The same things were measured in two ways. Each way mixes the same 11 hidden numbers, adds some noise and spreads widely along 6 directions of its own, which tell nothing about the thing.
Some things both ways: the first way, then the second way.
[ -8 -39  27 -26   3 -18   0  30 -13 -27 -10   4   4 -16  -8  17 -29  12
  10  -5  -2 -14  34  39 -10]
[ -7 -43  -4 -13 -14   8 -15 -20 -10   0  12 -27   2  32 -15  38   3 -23
  10 -37 -13  -8  -6]

[ 19  18  -1  -4 -11  38 -14   4  21  13  15 -12  12 -22  -9 -24  42   4
   4   5  -1  23 -21  -7 -31]
[-22  -6  25  10  20  -1 -15  22 -13   1  11  14  11   2 -30  -8  19   3
 -10  16  11   1   1]

[-16  12  13   5   3  26   1 -41  17  22  22   0 -13  -8 -30 -25 -21  13
 -50  13 -31 -20   3   4 -18]
[ -3 -25  27  23  -5 -48  -9  -6 -24   5 -16 -15  -8  32 -44  42   6   5
  11   8   7 -11  -7]

[ -9  -8 -11 -19  -8 -21   8 -17  -3   0  -1 -17   7  25  -8  18  38  11
  19  -6  15   9 -35  -4   2]
[ 24 -21   4  29  17   6 -29  28  38  21 -16  28 -36  26 -22  -9 -47  -7
  29  32  27  -4  -2]

[ -1   1  -3  -6 -11  -1  -7  -8  15  18  11  -4   0  14 -10  13 -10 -18
 -14  -4 -18 -21  15  14  15]
[-15  -4   7   0  -9  -3  -3 -18   7   1  -3   6 -10 -13   4  25  -9  -3
 -12  -1 -20   1   4]

[ 52  -8 -16   3 -15  37  11  -3  25 -37  21  -7  26   2 -27 -20   7  14
 -16 -11   2  20   7 -10  37]
[ -5 -17   6  24 -35 -21 -15   1  11 -10  13 -15   4  21 -71  17  11 -20
  13 -54  22   8 -31]

[ 28 -39  12 -15  33  27   8  25  22 -15  -2  -7  -5 -24 -20 -20 -24  24
  10 -11 -30  10  13   5   3]
[ -8 -49  30 -30 -11   0  10  22 -16  27 -16   8 -38   2  46  19 -15 -13
 -23  64 -42  21  31]

[ -2  12 -14   2  16 -16  -5 -25 -12   8 -18 -17 -28   3  -8  -1 -21   0
  -5  28  11  -6  11  19   5]
[  1  15 -34 -13 -21   9 -24   0  35 -45  20  19   8 -48   7  -2  24  -6
 -20 -45  57  14  -7]

[ 13  -3  27 -17   6   1 -18  37 -27   9 -34  17  10  -2  23 -12   8  15
  -2 -11  -4  -5  20  -1   4]
[ -9 -15  23  -9 -17   8  11  -3 -40 -32  56 -49  12  27 -44   1  62 -35
 -20 -36  17   5 -17]

[ 55 -26  22 -23   5  -4 -44  40  -7  19   0   9  22   7 -15  30  12  15
   9   2 -13 -24  21  26   0]
[-43   3  32  -9  -4 -12  16 -29   9  67 -65  10   2   8 -16  -6 -24  10
  -2  34 -40  -7 -11]

[-27 -27  20 -16  30   4  14  35  19 -20 -11  -5 -20 -39 -19 -16 -27   3
  10 -16 -35   7   7  21 -40]
[-17 -17  26  -6  23  21 -13   8  -7  28  -7  31   8   3 -10  -2   2   7
  -3  34  14  -2  -2]

[-42 -17 -14 -11   6 -16  11 -18   9 -15   0   0 -30 -20 -26  39 -10   9
   6  20   3 -12  14  34   7]
[-17 -25 -13  35  -2  18 -30  -2   6 -21 -15 -10 -40   6  34  18 -31 -21
  11  -3   8   6   5]

[-14   5  -9  -4  15  -7 -25 -20  -6  14  -7  11 -20  -3   9 -12  14  11
   3   5  -5 -43   6  30 -26]
[-26  -3 -13  42  -4  -6 -20 -14 -32 -27   1 -43  14  36 -46   2 -11  -5
  17 -16  10  -3 -15]

[ 13 -31  17 -18  22  17  16   9 -10  -9 -25 -20  -6 -32   5 -35 -19  21
   2 -10  -8  25  23   8  -4]
[ -8 -34  17 -71 -23  -2   7  11 -38   2  17 -23  19  -3  -7  23  31 -12
 -29  12 -29  10  12]

[-16  10   8  14  10  -4   5   7 -15  -4 -12   8 -20  -4  -8 -17 -10  -5
 -18   6  -9  -3   2  -8 -11]
[-17   2  18 -29  -6  11  13   4   5  21   4  18  36 -13 -29 -33  43   3
 -19  -4  27   9 -19]

[ 30   5   1  -8 -13  13   0  30  23 -11 -11 -16  35  -4 -21  -3  24  -3
  21 -38 -17  45  -4  -8  14]
[  2 -26  36 -24   1   7   2  23   1  23   4  19  16 -13   6  10  19   0
 -17  36 -38   7  14]

[ 30  12 -32 -18  17 -30 -47  -1  18  27  -9  23   6   3 -19  36  21  20
  15  19  11 -10   1  22  -6]
[-41 -52  -4 -12   9  -8 -12  17  -4  17 -12  30  26  -5  16  12  29   8
 -10 -25  14  21  13]

[ 25 -12  16  23   6  34  -3  27  20 -20  19   4   7 -10 -39 -23 -16   0
  17 -24 -41   8   1  -9  -2]
[-16 -10  37 -14 -16  -8  27  -3 -19  40 -16  10  21  -4   7  -6  -1  17
 -20  54 -41  12   6]

[-28  14  15  17   2  49  19   7   7  -3   3  -1 -31 -21  34 -62 -18 -25
 -27   3 -15 -10   4 -19 -11]
[ 10  19   6 -48 -45  23  24 -33   5  -5  39  -5  17 -53  48   3  27 -27
 -46  -8  29  -7 -15]

[ -4 -14  -2 -16   8 -36   2 -13   2   2 -27 -15  21  27 -29  35   8  26
  41 -38 -14  24 -13   2  29]
[  8  24 -15 -11   7  21 -20 -15 -10 -37 -20 -20 -10 -21  25  15 -19   4
  -3  53 -20  -8  20]

[  2  13   7   3  16 -34 -22 -15 -34  35 -20  -3 -19  30  -7  14  10   4
 -30  21  -6 -35  -5   8 -11]
[ -5 -39   9  -7  10   9  10  35  -5 -17  -5   2 -47  18  16 -13  17  -8
  -9  36 -37  36  33]

[ 19 -30 -13 -10  -8  11  14  -2  30 -25  30   0  23   6 -34  22  35  24
  -2 -18 -10   9 -23  -9  17]
[-33 -21   9 -12  -1  12   2 -18 -13  24 -23  11   8  15 -29  13  -3   7
   3   6  -2   8 -15]

[ 23   7 -26  25  -2   0 -23 -13   7   2  23  25   9  -8 -12  -1   5  10
  33   5  13  13  -6 -10  -6]
[-24 -29 -14   3 -13 -43 -12  -9 -10  19  -4 -16  37  14  11  14  -5  15
   3 -29 -11  -8  11]

[  0 -42   8 -11  25 -12  -2  20 -22  12 -13  19 -12 -21  15  -1   4  18
  24  -9  -8   3   6  -4 -17]
[-27 -22  -6 -24  15  26   6  14 -38 -26  52  -5 -12   5  22 -17  25 -10
 -27   5  -5  23  26]

[ 12  17 -14   8  -8  35  -7 -18  13  13  10   1  -7 -22 -19 -19  19  -2
 -39   7 -16  -4  16   7  -2]
[ 11 -15   9  26 -23 -21  -7   0   1 -20  26 -17 -10 -14   2  34  23 -16
  -3 -33  14  13  -3]

[-13   7   1  20  17  -9  -8   4 -29  17 -25 -16 -25 -31  13  -8  28   1
  42  13  13  35 -23 -10 -42]
[-44  24   0  -4  42  36 -14  33 -17 -29   2   3   4 -14  13 -74  17  12
 -25  58 -17  10  33]

[ -6  -2  22   6   8 -10   9  -8 -15  -8 -18 -13   3  17  -6  -7 -12  18
  -1 -11  -8   7  -9 -10   9]
[ 25 -17   1 -49 -16  18  18   6   4 -11  -5   5  -4  -7  28   1  13 -11
 -22  41 -10  12  12]

[-14  -6   5  -1  -9 -13 -10   2 -14  15   6  -2  -7  15  21   2  10 -21
  11  -6  -2 -30  -4  11 -15]
[ -4 -25  -7   0 -16   0  -1 -11 -11   0  42  -5   9  16 -19  18   3  -6
   0 -32  -1   8  -2]

[-20 -14   2 -30  32 -49  -6  10 -21  11 -38  35 -15  41  33 -11 -33   6
 -14 -20 -13 -58  20  10  13]
[-11  11 -13   3   7  35  -6  -2  -2 -31   9 -28 -29  18  -8 -32 -19 -39
   0  10   8  -1  -8]

Other things, the second way, with their names:
<53>: [  8 -32 -17  41   2   0 -18  26  21 -17  12  14 -43  15  10  -1 -31  -8
  17   0   8  26  16]
<320>: [-21  12   9  -9   0  30  -9  15  13 -10   0  -4 -11 -27   7 -31   7 -29
 -18  14  -2   9  -1]
<414>: [-13   5  24 -50  -9  31  24  -7   1  18  -2   7  11 -30   7 -10  28  -6
 -29  28 -35  18   4]
<165>: [-44  15   8 -18  16   7  -2 -10  -1  -9 -11  18  -2  -1 -33 -17  25  12
 -23  10  -3  -4   2]
<42>: [-18 -19  -7 -62  -6   7  12  -1 -11 -24  -1  -5  35  -1 -21   9  50  -6
 -25 -11 -25  12   4]
<63>: [-36  11   5  -7  17 -12 -25  -4 -32  10 -48 -13  31  19 -44 -11 -17  27
   8  47   0 -17   0]
<225>: [ 12  33   0  -5 -42 -13  -1 -43  20  10 -19 -29  13 -26  20   8 -21  -3
  -4   8  -4 -19 -16]
<313>: [  2 -26   1  -2  -6  -4   1  24   9 -25  18  13 -40 -12  13   7  29 -15
 -20  -4  16  25  13]
<556>: [-20 -29  25 -52 -11  -7   1  14 -17  29  44  21  33 -13 -47  27  50  -2
 -23 -39  -3  17  -3]
<589>: [ -6   1  -7  31 -22 -22  -2 -29  -8  -3  -1 -34 -35   3  43  20 -48  -1
   0  20 -32  -8  21]
<452>: [ -8 -29  -6  34  -5   3   0  23   8 -36  19 -12 -10  28 -39  -8  22 -17
   8 -29 -20  27   2]
<411>: [-62 -37  -3 -43  27  27  10   9 -26  25  -9  18   5  12  43 -36  -9   2
 -26  35 -37  15  35]
<398>: [-11 -85  51   5  -9 -25   0  33 -27  56  33  23  32  46 -58  35  19 -15
   2 -22  16  10 -18]
<242>: [  0 -59   9   4 -20 -34  -3  26 -15   0  29  14   5  11  -2  35   4  -5
  -9 -11  11  20  10]
<43>: [-12 -39  11  29   0  -5 -12  28  -1 -19  47  17  -4  22 -63  13  19 -10
   5 -40   3  23  -4]
<481>: [ -8 -28  10   0  12  37 -19  20  31  14 -25  -2 -53   8  23  -3 -31 -32
  10  19 -45   3  18]
<192>: [  0 -51  15  11 -15 -22 -20  29 -16 -22  -6 -31 -57  42 -27  27   2 -26
   5   5 -18  14  13]
<342>: [-49 -32   3  11  -8  -8   7 -12 -21  12 -15 -19   8  57 -56 -16   5  -9
  10 -26  -1  10 -22]
<561>: [-26  15   3   1  -4  -1   1 -23 -33  -6  11 -50 -12  17 -19 -13   2 -14
  -3  -1   3  -8  -6]
<461>: [-24  46  -7  40  11   2   3 -20  -8 -39 -12 -23 -22  -1 -11 -34  -8  -2
  -2  24  10  -3  -6]
<430>: [-11  27  -6   3  -2   4   2   1  19 -35 -26 -14 -52 -13  26 -30 -11 -23
 -20  31  -9  -2  10]
<206>: [-29   3  -5 -34   0  23   0 -14 -14 -38   3 -43  -5  -2  28  -1  23 -36
 -24  -3 -33 -14  11]
<315>: [  1 -72  23 -41 -18 -23  17  16 -22 -10  13 -33   9  39  21  33  57 -30
 -22 -13 -40   0  21]
<325>: [-40  -9   2 -22   4   0  -9   2  15  28 -14  44  42 -14 -26 -10   7  16
 -14  -5   4   9  -5]
<565>: [-27 -43   2 -16  -9 -40   9  -5  -4  27 -20  11   5  21  10  16   4   9
  -7  -7 -11   6  13]
<510>: [ -6  -8   8 -12 -10   0  16 -12 -13   0 -12 -15  -3  14  24 -16   9  -1
 -12  30  -7   1  10]
<180>: [  2 -11  14 -15  11  43   0  11  16  -3   9   3 -41  -8   6  -4  21 -16
  -4  12 -20  15  11]
<349>: [ -7 -17  19  65  31  18   9  50  23 -23   0  12 -29  30 -18 -64  12 -18
  11  34  -4  32   9]
<91>: [-50  20   3  41  26  18 -21  -4  -6 -18 -28   0 -10  10 -36 -22 -29 -10
   2  23  -4  -6 -11]
<159>: [ -7 -32 -22   7   0 -16  -8  15   6 -27  23  -8   1  -1  44  11  -1 -12
  -7 -16 -24   8  32]
<144>: [ 14 -48  -5  13 -23 -32 -12 -10  14   7 -16   2   3  17   7  59 -16  -2
  15 -17 -15  -9   7]
<14>: [-28  -9  -7  -3 -16 -13  -6  -6  13  -6  11  -1 -17 -10 -14   7  11 -12
 -11 -45   4  15  -4]
<542>: [-39   6  10 -45  36  54 -12  31 -26 -38  20   8  -8  -3 -47 -35  42 -26
 -29  20  17  12   0]
<423>: [-19 -49  15  -4   1   1 -24  11 -16  -7   0 -32 -17  33  -3  35   3 -41
   4 -12 -23 -16   8]
<279>: [ -2 -12   2  -8 -31 -27 -15   2  32  38  13  22   0 -19 -23  14 -19   0
  -2 -31  15   8  -9]
<502>: [ -4   5  10   8  -4  -5 -17  -4 -10  18  10  -3   9  -6 -32  11  -2   8
   7  -1  19  -2  -8]
<27>: [-10 -28 -10  10 -12 -21 -13 -11   1  -5 -23   1   3  12 -11  41  -4  -3
  11 -27  17  -5  -7]
<558>: [-17 -20   8   6  12  -3  -4  14  -6  16  15  12   9  21 -33 -11  -6  -1
   3   4   1   6   2]
<373>: [-20 -15  10 -13 -40 -15   1 -10  15   4  -5   9 -17 -17 -10  16  28 -10
 -23 -37  10  22 -14]
<506>: [ -3  11 -14   7  -8   2 -26  -9  15 -29 -42 -32 -47   1   3   4 -37  -7
   9  27 -23  -2  10]
<23>: [-31  -3   0  18  -3  26 -12 -36 -12   7 -20 -49  -8  33   8 -13 -21 -21
  14  -3 -13 -19 -11]
<400>: [ -2   3  30 -29 -25  -1  10 -13  -3  46  -7  19  38 -27 -19   9  15  21
 -13  21 -11  11 -12]
<92>: [-45 -61   7 -37 -27 -31  33 -11 -36  26 -16  14  16  20  15  24   5  10
 -26  13 -45  30  16]
<339>: [  1   8  -3   9 -14  -3 -15  -4 -10 -20  13 -19 -21   3 -14  -2 -14   3
   0  15   6   4   6]
<284>: [ -2  30  -8  16  -6  16  14 -30  16  -8 -26   5  25  -4  -2 -23 -12   3
   2  23  22 -11 -20]
<292>: [ -4 -18  -9   0 -46 -34   2 -24 -13   6   0 -30  18  18  -6  15 -27   2
   2 -10   0  -1  -7]
<495>: [-12 -17 -12  -6 -24   9   5 -11   7 -26  30 -23 -14   2  28   0  -6 -39
 -22 -21   0   0  -3]
<103>: [ 11  13 -16   5 -16   7   8 -32  14 -30 -21  -9 -24   2  11   8 -14  -2
   3  21   5  -4  -6]
<597>: [ -7 -18  10  -7 -23 -17  14 -15  -7  18   6   5   5  10 -23  18 -11   9
  -4  10 -29  13   1]
<46>: [  6 -14  -7 -37  -5  -1  -4  18  -7 -26  24  28  42 -31   0  15  36  -2
 -26   1  43   8   4]

Some of these things the first way, each followed by its name:
[-11 -31  -4 -22  -2 -14  -1 -11 -25  17  -4   7  -4  -8 -19  19  26  17
  14  -9  -8  -4  11  16  -1] => <502>
[ 10  -5  -6  -9   9   9 -22 -24   4  31  -2   0  -3 -11   5  -2   0  19
  23   6  -1  -7  12  16   3] => <242>
[ 34 -15 -22  -6  19  -5  -3   7   9   9 -13  -3  -7   6  10   8 -14  -1
  -3   4   2   2  17  -4  35] => <14>
[ 11  11  15  24   3  35 -11   5  21 -16  11  -3  16 -12   5 -34  19  13
   4 -21 -16   2 -21 -10 -26] => <284>
[ 26 -21   6  12  -7  19 -21 -29   5  17  35  -3   9  -1  -9  27   8  28
  23  20   6  -9  -3   4  12] => <92>
[-30 -14 -12   2  23 -11  24 -34  11 -13 -10 -16 -16 -13 -31   0 -15  27
  33  -9  -8  34 -19  -3   1] => <63>
[  0  -7   7   6 -20  10  -1 -20  22 -19  28  -6  21 -10 -40  21 -20  13
   5  -3  -8   6  14  21   7] => <144>
[ 44  -7  -7   4  20  13  -1  15  16  -9 -11 -22 -10  -2 -21  15 -20   4
  -7  22  -2  16  15   1  39] => <373>
[-19   9 -10 -26 -33 -30  -1  -3 -23  10 -12 -29  -3  19  11  47  54 -23
  -6  22  37  -5 -11  21   4] => <481>
[  0  -3 -14 -36   2   0   9  16  32 -16 -16  11  14 -10   4  -6 -14   6
 -13 -17  -2  13  20   9  19] => <423>
[ -6 -28  24  12 -40  21   2 -36 -30  10  47 -12   7   0 -24  18  18   6
   2   9  -1 -16   6  13  -1] => <597>
[-21   8 -21  -9 -23 -21  -4 -31  -8  33  10   7   5  35  17  19  41  -7
  12  -6  14 -10 -28 -16  13] => <558>
[  2   1  -7 -16  18   6  -6 -24  16  13 -16   4   7 -12  -7 -24  -9  34
   8 -18 -13  12   6   5  -1] => <46>
[-11  33  -2  -4   0  -4  -4   5   9   7 -19  10  -2  11  30 -23 -15 -17
 -36   0   5 -10   9  -8   4] => <206>
[ 21 -33  -6 -26  -6 -17 -14  -8 -39  33  -6  -8  -8   6   8  28   7   2
  29  17  20  -9  29  23  20] => <279>
[-15 -29   6 -26 -38  39  11  -3  11  -7  24   2  21 -45  -7  18  35  21
  29  -5  10  34  12   9  10] => <398>
[  0  36  -4  19   2 -17 -21 -11  -9  12 -16  -5 -13  27   9  -9  -4 -25
 -32   4  -7 -40  11  17  -4] => <452>
[ 22 -15   9  17  16  12 -19  -9 -16  -1   5  -8 -10  -2   8 -13  -9  19
  50  10  10  -9   0   8  -3] => <292>
[  1   4 -11  15   7   8  -9 -29   3  24   7  26   0   5   0 -10  15  20
 -21 -10 -19 -13  -6 -20   8] => <461>
[ 20   3   5   9   2  -6   6  13  22  -3  -2 -23  17  16 -17  21 -10  -2
  12  -2  -2  41 -26 -30  23] => <165>
[ 13 -17 -24 -15 -20  18  30  -1  19   3   2 -26  16 -10   8   5  32 -12
   1 -22   2  52  -8 -23  31] => <556>
[-16   4  -7   0  18   2  28 -34   5  -2 -21 -43 -31  -1  -8   5 -16   9
 -21  25   6  19  -5  -2  28] => <192>
[  0 -29  46  10  -6   5  -6 -17 -29  -5  13 -19   6 -11 -22  23   0  34
   1  16  -3  -7   4  18 -14] => <103>
[-22  -3   8  16  12  -1 -16 -15 -14  35   4   2 -32   2  18  -2 -19 -18
  15  11 -15 -36  10  12 -12] => <589>
[ 21  10  -3  20  -8  15  -2   4   5 -14  -3  -9  11  11  -8  -8   3  -3
  28 -15  -1  22  -3 -16  27] => <225>
